The rows come from 6 hidden closed curves, with some noise, and rows from the same curve form a group. Each curve winds through 8 dimensions. The rows are also pushed far along 5 directions, which tell nothing about the answers.
In the rows, 128 means zero.
Known rows, each followed by its group:
[147 142 124 100 105 100  89 125 110 148 134 106  80  84 132 138 132 124
 129 131  92 108] -> (5)
[152 126 148 110 143 125 133 129 152 109 119 129 100 153 127 115 102 146
 132 128 105 111] -> (3)
[127 118  80 136 111 125 120  98 100 140 111 133 154 151 150 142 112 150
 113 146 126 118] -> (2)
[ 95 152 131 158 124 157 146 147 139 118 159 151 177 108  92 112 163 117
 124 122 169 146] -> (2)
[146 102 162 118 135 136 149 116 126 114 124 122 121 142 106 123 120 150
 137 121 119 138] -> (4)
[119 129 121 111 143 133 117 128 134 115 115 124  63 127 136 140 107 134
 169 158 126 142] -> (2)
[ 83 123  96 151 112 144 117 114  97 144 118 139 164 119 138 157 150 123
 107 117 160 170] -> (2)
[151 165 137 122 168 131 121 132 144 115 147 126  76 167 167 118 104 148
 175 191 111 143] -> (0)
[125 102 176 128 154 134 166 136 148 133 135 115 144 147 123 121 136 106
 158 138 143 156] -> (3)
[135  83 162 126 147 132 156 122 134 122  95 125 166 174 155 125 127 124
 118 126 135 104] -> (3)
[131 158 102 119 112 117 108 140 158 118 143 138 108 121 109 111 115 117
 152 135 130 117] -> (1)
[ 84 104 110 123  84 130 121 121 122 134 108 139 153  75  85 147 137 118
  84  90 139 110] -> (5)
[105 143 130 122 120 149 122 146 150 135 163 149  99 106  93 144 130 134
 141 139 146 189] -> (5)
[139 128 186 113 112 140 155 147 160 114 143 143 168 119  68  99 151 114
 111  98 128 115] -> (1)
[139 177 177 140 156 136 147 175 192 102 148 153 147 136 113  76 158  94
 132 114 131 101] -> (4)
[135 153 108 143 170 108 118 151 181 114 115 132 125 153 154 105 113 133
 132 131 113  89] -> (4)
[117 152  66 163 119 138 115 124  91 121 123 147 157 142 163 132 144 143
 118 141 159 119] -> (2)
[117 122 197 102 147 149 149 143 178  82 112 135 103 117  83 112 127 116
 143 114 116 128] -> (0)
[131 136 116 142 131 151 120 143 134 122 127 150 127 103 120 122 149 111
 119 105 145 108] -> (5)
[ 72 156  87 149 107 137  90 106  99 126 139 128 130  89 127 145 134 135
 118 128 147 157] -> (2)
[111 126  96 100 108 113 100 128 118 127 111 121  46  87 127 163 104 120
 148 137 114 149] -> (1)
[174 127 155 105 141 113 146 141 147 113 127 121 113 169 147  99 116 123
 163 163 116  81] -> (5)
[ 96 124 133 129 117 159 111 104 104 123 136 132 132 126 139 155 131 115
 137 141 154 188] -> (4)
[109  92 133 125  88 125 163 120  99 147 121 124 186 117  92 133 142 121
  98 105 146 119] -> (3)
[142  85 177  96 123 116 150 126 145 142 120 110 144 135 120 124 117 117
 111 123 112  90] -> (0)
[121 129 117 146 126 137 123 131 127 127 108 149 152 121 129 125 150 120
  98  92 135 112] -> (4)
[112  99 135 119 138 144 152 117 129 129 115 126 132 163 119 142 113 144
 158 154 144 174] -> (3)
[130  87 143 138 145 133 152 132 154 129 112 128 184 148 123 110 134 122
 115 112 149  76] -> (4)
[161  90 169  76  99  89 146 145 146 141 124  98 134 121 107 120 116 107
 117 119 106  66] -> (4)
[122 123 174 109 129 124 135 158 178 138 154 118 116  80  61 110 138 115
 132  94 126 123] -> (4)
[111 134 158 122 170 160 129 127 168  84 110 143  86 154 125 122 115 136
 176 153 132 164] -> (1)
[138 141 128 127 146 122 124 149 174 135 130 138 123 136 125 115 116 118
 120 107 122 116] -> (0)
[179 120 158  78 140 123 123 140 144 142 116 124  49 133 137 143 114 126
 156 163  81 131] -> (2)
[121 100 130  73  47  97 111 137 112 160 129 108 124  58  83 154 127  90
  85  90 118  97] -> (4)
[ 92 152 143 169 175 153 152 154 180 108 140 148 148 131  94 108 141 129
 138 102 153 177] -> (3)
[184 129 103 128 117  93 109 139 104 157 124 115 152 148 187 118 147 113
 113 130 119  58] -> (0)
[110 140 114 136 146 137 136 120 135 138 136 135 114 157 140 136 109 143
 157 172 130 177] -> (0)
[123 100 100 138 123 130 114  98 108 144 126 118 165 147 147 146 117 160
 115 144 139 124] -> (3)
[161 110 145 136 163 129 162 121 121 115 108 124 141 183 150 114 117 163
 126 135 116 108] -> (1)
[210 158 145 110 183  88 112 151 167 116 137 104  52 180 165  99  91 159
 174 148  76 112] -> (0)
[ 87 199 113 152 111 142 124 163 152 114 154 163 139  66  83 110 164  98
 104 106 138 134] -> (4)
[169 166  90 113 140  90  84 148 156 130 119 138  48 162 174 126  99 143
 146 133  97 121] -> (5)
[115 114 104 158 122 106 144 115  99 134 122 111 189 132 160 120 131 125
  92 123 137  73] -> (3)
[122  93 130 129 115 158 135 116  96 113 115 131 157 120 132 145 139 124
 106 122 155 109] -> (0)
[157 176 114 117 112 102 119 153 131 133 143 132  98 124 133 105 131 107
 141 131 113 107] -> (3)
[151  82 156  91 116  99 152 114 104 147 114  92 111 131 104 136 116 161
 143 140  97 118] -> (3)
[120 147  87 136 102 114  95 125 118 115 126 135 108 107 124 129 126 126
 121  98 134 127] -> (1)
[116  79 132 118  91 142 130 105  83 131 130 107 155  85 100 153 141 126
 117 125 148 119] -> (0)
[ 97 162 118 136 147 147  94 113 133  94 138 126  74 102 124 131 114 134
 164 141 127 173] -> (5)
[132  69 129 148 148 116 162 115 114 124 115  97 218 180 163 141 124 158
 113 157 142 107] -> (1)
[126 133 100  96  77 113  90 118 121 144 106 141  97 100 119 151 118  99
 107 106 104 136] -> (4)
[ 78 125 101 143 130 141 124  97 121 114 128 124 145 134 128 152 103 143
 140 166 137 179] -> (4)
[136  84 127 136 107 107 139  98 107 146 111 112 224 146 151 123 141 124
  92 139 122  59] -> (4)
[174 197  93 147 156 104  93 148 164 116 131 150 116 189 177  85 119 132
 142 121 114 106] -> (1)
[157 173 102 135 124 108 128 154 127 116 126 143 113 138 145 101 132 115
 123 114 120  90] -> (3)
[ 88  75 139 140 116 156 156 100 105 127 122 118 186 114 102 139 139 110
 133 126 170 137] -> (5)
[109 112 104 164 167 138 126 109 123 121 131 114 146 149 153 136 117 156
 150 153 151 145] -> (5)
[ 94  94 161 136 115 147 164 129 128 101 132 129 182 124  93 133 144 112
 124 117 167 156] -> (1)
[112  99 188 103 117 148 182 140 136 126 133 130 123 102  66 124 137 103
 143 121 139 148] -> (1)
[136 134  98 111 130 100 105 115 131 124 124 110  81 150 151 132  87 143
 168 165 112 128] -> (5)
[123 147 127 163 162 144 146 133 131  98 154 127 147 147 139 109 124 148
 143 147 151 128] -> (2)
[117 221  82 155 133 118 102 157 163 115 156 152 127 117 127 100 126 121
 119 123 120 128] -> (5)
[ 74 143  97 148  91 145 107 137 124 157 149 147 158  53  86 144 168  87
 103  92 165 157] -> (3)
[122 167 125 136 124 136 129 131 136 101 144 143 134 138 125 110 124 123
 136 144 132 135] -> (0)
[125 164 121 136 163 123 114 153 177 135 129 140 103 146 140 117 127 118
 152 132 123 154] -> (2)
[131 101 185 123 147 130 148 134 153 120 124 118 143 120 115 115 141 121
 116 107 119 103] -> (3)
[ 91  95 169 124 141 168 152 101 107  95 112 124 125 142 129 151 119 140
 141 151 145 178] -> (3)
[156 137 151 146 180 121 159 150 166 104 150 116 137 166 138  87 115 144
 155 147 129  92] -> (2)
[139 133 135 112 114 121 102 125 121 122 140 113  98  94 109 137 123 135
 118 104 110 140] -> (0)
[163 109 165  87 108 119 136 160 153 156 118 137 106  94  96 129 147  86
 104  91 106  93] -> (2)
[137 125  95 131 132 112 127 111 119 107 109 121 125 162 149 126  96 153
 137 147 118 109] -> (0)
[128 155 100 141 170 113 107 135 159 141 140 118 100 154 163 127 103 135
 162 160 119 154] -> (2)
[ 99  80 150 100 102 137 128 100 104 134 119 110  97  80  94 164 113 124
 123 117 121 158] -> (3)
[125 140  74 134  89 123 116 126 100 141 120 146 140 119 139 135 131 111
 102 113 143 108] -> (1)
[193  98 123 106 131  79 137 145 115 145 114  98 123 175 175 120 107 137
 124 119 116  63] -> (4)
[135 144 171 121 171 126 121 151 182 117 144 116  95 127 121 108 125 131
 159 134 117 128] -> (4)
[165 120 132 102 103  77 106 129 123 138 111 102 121 111 128 120 130 126
 107  97  86  70] -> (0)
[ 78  91 144 115 123 161 145 101  97 122 114 124 108 129 103 169 124 146
 167 158 152 222] -> (2)
[150 172 101 146 129 120 112 146 140 139 148 147 132 129 133 116 135 132
 106 112 117 128] -> (2)
[124 130 134 114 124 154 120 136 116 131 124 141  85  96 114 156 138 126
 126 126 126 165] -> (5)
[148  87 126 103  95 108 121 102  85 125 117  99 139 132 144 144 120 142
 130 157 119  90] -> (1)
[121 170 139 156 166 155 165 172 184 106 158 161 158 155 111  96 137 135
 134 149 151 135] -> (5)
[112 185  73 146 116 111  96 144 131 146 145 141 136 117 149 133 131 124
 105 136 125 136] -> (5)
[151 105 163  82 115 112 143 152 146 123 130 109  93 116  96 127 107 122
 132 108 121 108] -> (4)
[108 173 129 134 157 147  98 129 150  81 138 134  78 125 131 129 107 138
 153 138 124 177] -> (0)
[134 154 141 123 157 127 128 150 158 133 121 137  81 119 117 122 125 134
 127 109  99 143] -> (1)
[ 80  74 114 122  98 146 148  95  73 134  98 121 134 112 108 175 119 135
 119 122 150 178] -> (3)
[159  87 125  73  55 101  97 101  70 156 120  98 108  82 128 162 114 118
  86 105  99  84] -> (0)
[133 130  94 134 105 124 119 127  99 116 115 133 151 120 158 130 136 120
 101 139 136  64] -> (1)
[119 146 146 147 161 143 140 151 164 129 144 140 142 132 115 115 150 131
 144 141 138 146] -> (2)
[111 164  72 136 101 116 102 136 108 152 138 137 137 110 146 150 132 133
  98 145 126 133] -> (5)
[120 116 121 150 144 136 146 106  82 123 121 114 168 176 177 145 125 147
 129 159 143 167] -> (5)
[101 116 125 128 113 167 128 119 118 137 128 150 144  98 109 158 143 117
 108 139 139 157] -> (2)
[106 133 151 158 167 145 142 127 135 122 131 126 150 131 133 122 144 143
 121 123 134 146] -> (1)
[106 141 142 119 121 129 134 143 140 136 147 124 103  76  80 140 129 127
 120 117 114 163] -> (1)
[131 147 118 141 114 133 117 143 133 119 145 135 158  94 114 111 155 110
 114 116 144  79] -> (0)

New rows, each followed by its group:
[128  82 149 110 113 101 161 122 116 141 105 105 141 119 117 126 121 120
 111 113 114  84] -> (3)
[115 155  97 149 127 139  97 120 119 123 152 132 122 102 143 132 132 126
 131 143 139 128] -> (3)
[150  96 144 114 144 103 158 116 142 123 109 106 146 173 137 119 103 144
 146 165 101  99] -> (4)
[127 107 149 114  98 142 125 123 119 143 132 137 144 114  99 143 144 119
 104  93 136 160] -> (3)
[164 112 131 132 114  95 123 137 123 148 140 103 186 125 137 112 144 114
  94  91 126  70] -> (0)
[128 108 132 109 107 122 133 135 117 121 135 112 123 120 116 139 109 130
 120 118 140 122] -> (4)
[105 136  89 145 131 149 112 116 130 126 121 146 151 135 128 138 120 147
 114 134 138 142] -> (1)
[130 148 146 145 147 124 131 152 171 128 156 127 162 128 112 102 138 113
 124 106 139 128] -> (0)
[ 82 160 127 153 162 143 145 145 173  98 131 144 118 126 113 110 115 118
 142 124 142 152] -> (3)
[147 108 192  61 118 118 130 142 171 137 136 111  42  75  61 126 113 108
 165 127  86 123] -> (3)
[124 104 113 124 102 113 110 105 110 152 114 119 135 118 122 128 133 126
 129 105 132 110] -> (1)
[154 138 166 127 184 146 153 135 135 102 135 118  82 162 136 125 113 161
 173 167 110 175] -> (5)
[128 107 174 108  90 131 157 142 143 145 143 131 189 100  66 118 156 102
  95 101 132 109] -> (1)
[134 125 149 109 133 132 112 146 166 126 136 127 102 124 112 121 116 115
 135  98 136 130] -> (4)
[109 120 155 113 144 121 151 138 149 113 104 119  96 114 109 121 119 126
 141 126 110 115] -> (3)
[138  99 114 130 109 108 126 106  89 128 123 100 169 149 150 140 119 130
 122 124 137 130] -> (0)
[136 154 112 128 152 131 111 117 119 143 120 130  81 138 159 129 118 143
 145 150 107 134] -> (1)
[122 148  94 158 150 138 129 125 103 121 131 131 139 168 169 133 132 143
 159 168 155 163] -> (3)
[111 156  67 191 149 116 114 131 106 137 125 132 187 150 197 124 150 124
 103 122 157 115] -> (3)
[ 76 160 102 151 141 157 115 121 144  93 137 145 111 103  98 132 118 147
 146 140 141 173] -> (0)
[107 160  64 169  87 119 105 124  89 142 121 154 207 122 167 125 168 103
  71 108 152  90] -> (0)
[105 142 105 119 118 124 104  98 108 116 122 123  91 131 147 151  92 151
 129 153 109 160] -> (0)
[126 165  81 164  82 121 114 122  90 127 147 146 211 121 152 107 153 119
  61 107 149  61] -> (3)
[166  96  99 115  83  99 120 125  86 179 121 115 152 110 131 140 146 120
  98 108 121  80] -> (0)
[141 138 154 132 164 159 145 154 165  88 124 151 122 150 126 106 129 121
 140 131 142 108] -> (0)
[116 132 111 128 126 135 122 113 114 102 103 137 120 141 154 135 117 132
 130 150 128 116] -> (0)
[124 116 140 137 119 138 146 106  86 124 121 130 157 138 144 136 146 146
 114 150 127 128] -> (0)
[ 92 165  78 122  83 134  80 114 108 138 138 148  94  88 122 159 111 118
 100 111 125 175] -> (0)
[114 120 174  72 123 124 118 130 165 113 125 113  64 100  90 142 101 116
 156 145  96 156] -> (4)
[169 103 157 116  88 119 139 129  94 149 145 118 162 102 108 117 161 108
 103  97 128  84] -> (5)
[118 120 124 149 121 123 138 135 123 151 140 126 177 122 131 124 152 100
 113 108 151 128] -> (3)
[147  98  82 139 117 117 111  78  67 152 119 110 135 157 168 149 112 162
 134 149 124 137] -> (4)
[119 110 107 171 164 136 151 112 100 118 110 120 184 183 178 130 140 154
 145 167 154 134] -> (0)
[135 142  98 134 130 124 129 135 138 133 124 141 144 164 141 118 121 133
 136 141 139 120] -> (3)
[138 123 151  97 150 128 104 132 152 127 111 123  46 119 127 144 113 132
 158 131  98 157] -> (3)
[133 127 120 146 139 112 134 139 152 146 128 128 176 143 125 108 137 138
 110 108 131  96] -> (3)
[122 128 148 116 157 135 142 132 141  95 125 118  63 125 121 130 106 143
 174 163 118 143] -> (1)
[115 131 108 144 159 141 150 113 125 118 109 141 129 189 170 129 109 150
 158 190 137 144] -> (0)
[137 137 137 115 112 132 128 150 148 126 125 147 130 116 116 113 145  89
 124 110 137  98] -> (5)
[115 208  58 189 144 130 103 148 140  95 129 166 174 138 168  90 147 141
  87 115 145  59] -> (3)
[166 181  82 166 167 122 106 155 155 123 146 147 126 171 189  99 131 113
 151 143 142 106] -> (3)
[125  67 159 119  96 140 163 122 106 133 112 133 192 134 117 134 155 111
 100 110 160 101] -> (5)
[152  94 145 119 102 134 145 129  87 139 116 129 149 107 116 141 162 137
  96 112 127 100] -> (2)
[121 147  97 187 174 126 131 137 148  90 116 134 199 181 172 100 136 135
 122 116 157 106] -> (0)
[133 189 103 132 129 106  91 142 159 120 141 139  92 102 117 109 121 139
 118 115  94 109] -> (0)
[158 169  93 144 132 118 115 154 136 125 127 150 120 141 142 108 143 122
 134 116 127 112] -> (0)
[111 116 108 160 151 147 143 126 134 114 105 145 185 172 162 122 131 130
 116 134 162 105] -> (3)
[156 156 103 123 118  94 112 141 132 142 122 131 127 152 155 107 132 121
 133 131 116  88] -> (2)
[ 87  93  96 165 148 132 116  88  89 118 117  95 179 153 174 161 117 149
 135 149 159 168] -> (0)
[152 107 133 117 157 115 121 132 118 124 113 103  95 169 182 142 106 144
 144 136 131 129] -> (4)
[ 92 147 101 150 126 160 131 107 101 117 121 158 126 134 142 144 129 153
 121 160 137 157] -> (0)
[130  88 143 105 111 152 128 117 101 116 114 123 112 109 119 154 126 124
 125 125 136 128] -> (0)
[106 108 130 132 137 135 138 128 155 117 125 124 154 128 106 125 114 126
 127 120 143 120] -> (0)
[113 138 152 105 108 150 115 135 150 139 159 141  85  85  63 143 131 109
 149 108 133 211] -> (3)
[147 146 114 119 109 106 120 146 129 138 153 117 130 113 129 113 129 116
 130 134 132  80] -> (4)
[103 117 113 174 147 145 136 107  85 131 143 116 182 146 161 153 140 167
 111 149 154 173] -> (5)
[149 136 124 145 101 128 139 142 100 137 138 138 188  97 117 115 169 125
  63  92 128  65] -> (5)
[112 136 107 124  67 121 127 125 107 154 137 140 152  68  79 131 153 102
  99 111 124 115] -> (4)
[121 115 115 146 139 153 112 104  92 121 131 124 115 133 155 149 130 130
 152 133 155 175] -> (5)
[152  97  96 133 154 112 112 100 106 145 112 103 129 185 192 147 103 170
 149 173 122 124] -> (3)
[139 132 161 122 149 118 145 139 153 137 111 137 125 149 135 113 142 130
 125 129 103 119] -> (0)
[142 105 151 141 139 150 144 130 120 117 114 140 166 152 133 127 154 136
 110 107 146 127] -> (3)
[160 149 120 102  88  86 128 136 132 154 125 137 121 127 116 107 128 119
 109 119  89  84] -> (0)
[ 71  76 159 147 144 161 162 120 142 132 112 132 187 116  92 145 147 129
 106 104 158 162] -> (0)
[173  92 172 114 122 120 140 134 127 136 124 119 134 123 119 110 152 104
 127  90 125  85] -> (5)
[137 176  60 159 145 102  86 139 130 143 130 131 134 141 186 130 123 141
 104 134 113 105] -> (1)
[142 117 104 115  99  97 110 119 114 130 131 111 124 127 127 141 111 141
 128 127 117 129] -> (1)
[127 151 121 123 125 123 105 130 134 134 135 133 110 134 155 131 121 105
 131 132 126 144] -> (3)
[122 139 160 153 123 155 147 141 137 118 165 141 182 106  91 101 167 102
 119 102 161 128] -> (5)
[ 95  96  84 165 111 140 131  99  87 123 121 133 189 140 142 149 128 156
  95 116 168 136] -> (5)
[120 182  64 142 124 131  80 116 112 110 144 138  73 114 141 142  99 157
 133 138 119 163] -> (0)
[160 134 101 119 112 107 112 118 101 143 137 107 113 115 136 122 120 114
 147 137 115 100] -> (5)
[109 150 138 147 152 154 128 149 147 114 134 147 132 130 145 128 144  99
 128 124 152 155] -> (2)
[137 171 163  76 127 100 117 165 179 121 126 125   4  67  65 112 113 113
 159 106  69 132] -> (3)
[159 198  73 130 127  91  91 133 135 105 135 130  94 164 177 104  97 130
 153 160 104 104] -> (0)
[151 175 127 138 162 128 112 163 168 122 143 141 111 146 155 105 140 108
 152 136 130 123] -> (0)
[113 170  62 144 126 141  81 118  97 127 137 140  98 144 186 158 114 119
 148 158 151 190] -> (0)
[151  58 174 112 129 118 181 113 100 163 109  98 184 166 137 134 135 131
 122 143 124 108] -> (1)
[141  97 173 122 151 116 167 145 157 137 118 117 133 138  96 114 133 128
 137 101 119 134] -> (3)
[117 128 123 140 126 137 121 116  96 118 133 121 112 101 131 142 135 135
 128 126 130 146] -> (3)
[ 99 128 110  92  31 125 110 106  82 167 128 147 117  44  75 156 145 113
  76 112 107 118] -> (0)
[169 182 117 103 128 105  80 150 162 118 149 128  61 115 141 109 101 119
 128 121  91  93] -> (0)
[132 137 121 129 115 117 116 135 136 139 144 129 141 127 137 117 137 105
 136 131 142 112] -> (5)
[143 126 125 122 133 114 125 118 117 119 134 106 122 163 149 132 103 133
 154 146 127 158] -> (0)
[109  77 127 133 110 153 137 104  87 145 127 122 151 113 125 163 140 112
 131 130 162 170] -> (3)
[128 150 148 163 180 140 161 149 167 129 129 147 154 167 133  87 142 122
 138 113 140 130] -> (1)
[154 154 144 132 120 115 129 143 154 150 142 140 158 130 106  88 150 117
 109  90 116  94] -> (1)
[114 135 128 141 149 131 126 122 132 123 137 111 126 107 115 127 126 143
 139 137 119 136] -> (5)
